The groups are shells around one centre, one inside the other: the same stretched ball of 7 dimensions in 6 sizes.
(in the rows, 128 means zero)
Known rows, each followed by its group:
[201 147  88 106  82 137 161 149  95 106 157 110 139 100 183 166 147]
(5)
[196  94 116 131 108 156 174 121 137 147 112 126 168 172 121 140 133]
(0)
[206 118 102 139 114 157 170 156 151 140 138 101 176 152 151 154 144]
(1)
[177 107 129 131  94 149 182 120 107 146 118 138 144 158 128 157 137]
(0)
[196 151 113 113  85 129 185 156 128 117 169  95 150 130 176 160 142]
(5)
[192 131 106 134  93 145 180 170 118 143 146 129 169 112 159 178 143]
(0)
[184 129 103 112 104 148 191 160 116 134 141  88 162 126 147 169 127]
(2)
[183  95  95 104 115 182 175 148 125 144 111 107 199 113 129 159 130]
(3)
[188 108 103 131 107 171 169 155 124 147 124 125 182 119 145 168 145]
(2)
[165  86 136 104 100 169 179  86 109 137  98 121 148 173 113 136 132]
(4)
[179 125  92  96  94 155 183 160  90 130 133 109 168  87 149 177 127]
(5)
[179 129 114  92  72 133 182 124  83 118 138 131 138 112 152 160 131]
(1)
[195 114 101 128 109 156 163 123 113 128 124 101 137 162 144 150 141]
(1)
[180 102 109  74  96 165 172  97 108 112 115  95 156 140 134 131 128]
(4)
[203 114  97 109  98 130 185 133 115 132 127 110 154 151 126 146 115]
(3)
[194 111 108 130 106 142 179 126 113 138 121 109 139 171 127 151 128]
(2)
[199 106 119 169 115 138 196 165 147 175 124 134 175 176 115 167 127]
(5)
[211 145  88 144 100 125 180 181 118 137 156 109 151 127 162 178 134]
(3)
[195 133 115 158 103 144 178 165 133 147 148 117 153 150 159 173 150]
(4)
[201 141 111 136  85 136 165 145 118 123 155 124 139 136 176 162 155]
(1)
[170 104 124 106 106 178 175 119 123 132 120  98 165 146 140 148 142]
(0)
[178 136 133  87  76 139 186 117 119 107 154 101 146 137 166 141 141]
(5)
[169 114 128 112 113 157 206 143 136 145 129  79 170 162 124 156 122]
(5)
[170 100 138 109  96 162 170  76 110 122 112 108 124 189 131 129 142]
(3)
[211 117  85 125 101 140 168 147 114 134 130 120 158 133 142 157 130]
(0)
[188 146 101  94  83 135 181 148  99 110 157  94 143 109 171 164 135]
(1)
[187 110 120 158 107 157 180 160 132 163 126 139 173 146 137 173 145]
(4)
[178 105 104  92 113 172 176 119 115 123 117  76 159 146 134 145 128]
(2)
[191 130 117 122  78 132 175 134 103 128 143 140 141 129 157 161 143]
(0)
[167 104 154 128 104 155 189  92 132 139 119 101 130 212 123 134 140]
(3)
[185 100 101  95  98 177 161 125 112 127 116 122 180 109 144 149 140]
(5)
[184 137 140 141  86 123 200 147 131 144 153 124 144 165 149 163 138]
(1)
[188 109 118 149 123 171 179 154 154 153 129  96 177 167 140 159 146]
(1)
[164  88 148 102 103 170 189  91 135 139 107 107 163 185 114 128 131]
(1)
[183 120 137 123  86 117 205 121 117 143 132 125 136 180 121 149 118]
(3)
[173 125 146 120  83 144 185 114 120 128 141 120 137 164 152 149 147]
(2)
[173 139 121 111  86 154 177 141 105 120 150 105 143 119 172 168 151]
(5)
[191 116 124 143 105 133 201 155 138 158 133 119 165 169 124 161 124]
(4)
[209 146  86 135  91 131 172 180 113 131 158 121 158 105 173 179 142]
(4)
[189 131  97 121  96 150 175 161 103 133 140 114 157 108 159 176 139]
(0)
[180  99 110 124 114 173 165 114 112 135 109 102 146 163 131 150 141]
(1)
[174  88 142 109  92 160 177  85 120 137 105 137 153 175 118 130 136]
(3)
[183  93 122 114  95 149 177  98 104 139 104 135 144 168 114 140 127]
(2)
[180 129 125 128  91 151 177 140 116 133 142 119 147 138 159 164 149]
(0)
[171  88 122 115 120 185 174 109 128 141 102  94 163 172 120 142 137]
(2)
[195 109  75 102 105 166 171 166 105 138 121 118 193  82 141 172 126]
(5)
[158  86 152 121 112 178 194 106 140 155 104 110 169 187 109 141 135]
(5)
[193 131 112 109  87 140 182 146 123 126 148 114 164 124 158 156 137]
(0)
[187 109 130 149 119 151 195 143 153 158 127  97 163 194 122 152 131]
(3)
[191 118  98 130 120 167 183 176 142 148 136  90 189 128 145 170 135]
(1)
[192 112 111 156 114 160 172 151 131 152 126 117 158 160 141 166 146]
(2)
[200 126  79 117 100 156 169 175 109 134 139 116 180  87 159 178 137]
(4)
[175 103 113 104 116 167 185 121 120 133 114  78 156 163 123 146 124]
(2)
[166 112 133  88  94 160 177  86 106 111 123  87 128 168 141 133 137]
(4)
[181 112 113 131 109 169 178 155 128 147 128 114 178 129 144 168 143]
(0)
[209 129  79 137 110 148 174 185 125 143 143 109 178 110 155 178 135]
(2)
[179 133 138 123  87 146 181 129 130 126 150 110 144 156 163 152 152]
(4)
[195 125 125 132  78 114 196 143 115 147 139 153 151 147 135 161 127]
(3)
[204 120  87 110  86 138 163 136  93 124 130 136 151 112 150 159 133]
(4)
[172  90 132 103  89 149 182  85  96 137 100 138 139 169 109 137 124]
(3)

New rows, each followed by its group:
[185  90 129 121 101 162 173 104 132 142 109 133 165 172 121 134 137]
(4)
[182 115 133 125  94 143 178 104 116 130 128 115 127 183 138 141 140]
(0)
[171  93 113  79  99 166 178  94  97 123 102 104 153 145 118 137 121]
(4)
[168  95 142 138 116 164 188 107 130 152 107 104 143 204 112 144 134]
(3)
[172 114 118 122  93 159 178 139  98 142 124 132 155 121 143 172 141]
(3)
[166 133 134 115  80 136 199 141  97 137 142 125 141 129 147 173 134]
(5)
[160 101 139 117  97 158 187 102  98 142 109 121 134 169 120 152 133]
(5)
[215 132  96 159  92 120 177 172 118 151 145 148 154 134 150 176 137]
(1)
[195 132 107 144 103 150 184 187 138 150 151 119 184 115 160 181 144]
(3)
[186 115 135 121  94 122 205 122 127 144 130 115 145 186 117 143 116]
(5)
[175 101 145 126  94 147 187 101 123 144 116 131 144 185 121 140 135]
(0)
[182 117 107 116  91 152 178 146  99 139 128 133 162 111 144 170 135]
(0)
[193 115 107 159 123 155 185 166 139 160 128 102 165 165 132 171 136]
(1)
[190 133 113 130 106 147 185 155 133 134 148  87 153 152 155 163 140]
(2)
[174 108 148 158 108 158 190 135 144 161 125 125 157 186 130 159 147]
(5)
[183  89 105 125 126 179 168 115 121 142  99  93 156 173 117 146 133]
(3)
[209 129  95 144  97 142 164 161 122 137 144 129 159 128 162 168 147]
(0)
[198 113  92 123 102 140 178 144 101 141 121 122 152 135 129 163 123]
(0)
[187 100  90 102 113 168 177 142 111 138 111 102 178 122 125 158 122]
(0)
[175  93 136 144 114 155 203 140 140 172 110 126 177 179 102 158 123]
(3)
[172 120 135 131  89 135 201 139 109 151 130 132 146 153 129 168 129]
(4)
[191 113  88 113  99 149 184 165 101 146 123 128 179  99 132 175 121]
(4)
[202 110  96 135 125 163 174 153 146 143 128  86 174 160 138 153 135]
(1)
[188 135 116 115  95 130 188 132 113 122 146  89 128 162 149 153 130]
(1)
[177 132 112  99  83 136 187 134  89 123 139 111 137 123 149 164 129]
(2)
[198 128 106 124  86 124 195 167 115 146 142 138 171 116 141 171 123]
(1)
[176  96 122  90  99 156 173  73 102 117 105  97 126 184 119 123 126]
(5)
[204 123 101 116  85 137 169 138 113 126 139 133 158 124 154 154 138]
(0)
[191 144 106 103  73 124 179 140  91 114 154 121 134 113 167 164 136]
(4)
[192 104 121 147 108 150 191 156 145 164 124 132 184 157 123 161 132]
(4)
[180 118 106  84  91 154 172 109  92 110 127  97 138 131 147 146 132]
(2)
[177 104 104 124 117 168 191 162 121 157 116 106 185 127 123 173 125]
(4)
[192 132 124 138  76 132 170 134 107 132 145 152 136 137 164 163 153]
(5)
[195  83 110 141 115 154 174 113 120 157  94 132 154 186 100 144 124]
(5)
[168 115 136  99  79 146 186 108  99 127 127 128 142 142 139 150 135]
(2)
[160  97 149 121  97 163 183  93 112 141 109 122 137 183 122 143 141]
(3)
[204 137  94 117  85 135 162 141 102 116 148 120 139 120 170 160 145]
(4)
[178 101 142 104  99 165 178  95 144 126 123 104 161 180 136 124 142]
(5)
[196  96 104 140 100 152 167 132 108 153 107 156 162 142 123 160 135]
(1)
[181 107 101 108 102 153 178 124  91 134 113 111 145 139 126 158 124]
(4)
[181  91 104 111 106 159 180 121  97 147  99 126 159 143 109 155 119]
(4)
[186 103 102 134 117 176 172 156 129 151 118 113 184 130 136 167 141]
(0)
[205 112 101 159 114 152 169 157 133 154 127 125 164 156 139 166 142]
(0)
[197 127  96 115  88 136 170 137  94 124 135 123 139 125 152 162 134]
(0)
[170  96 121 101 106 183 162  94 109 123 108 101 147 156 137 139 145]
(3)
[169 111 125  89  81 153 179 102  90 121 120 124 141 133 138 147 133]
(4)
[188  90 119 115 106 149 192 120 129 151 106 122 172 169 103 141 115]
(1)
[185 108 115 137 105 167 169 141 125 146 123 128 168 139 144 162 148]
(0)
[187 105 100 118  95 136 192 145  91 153 111 142 162 125 112 170 112]
(5)
[204  91 103 144 108 141 179 136 122 161 105 147 167 164 106 153 121]
(3)
[181  98 127  97  92 145 192 109 120 138 115 125 165 157 115 136 119]
(1)
[184  97 126 126  91 142 179 106 106 145 108 148 143 168 116 146 130]
(4)
[189 106 115 103  94 162 162 104 119 119 123 116 154 149 146 135 144]
(2)
[186 108 128 110  99 141 186 101 125 129 122 102 139 188 124 131 126]
(2)
[202  87  98 129 121 167 165 123 136 145 103 112 172 169 117 139 130]
(1)
[187 133 127 117  79 136 169 111 106 114 145 120 120 155 165 147 150]
(1)
[170  79 121  88 105 184 164  78 109 126  92 112 158 159 117 127 134]
(5)
[190 105 133 135  87 135 184 120 123 149 122 155 155 165 125 148 134]
(1)
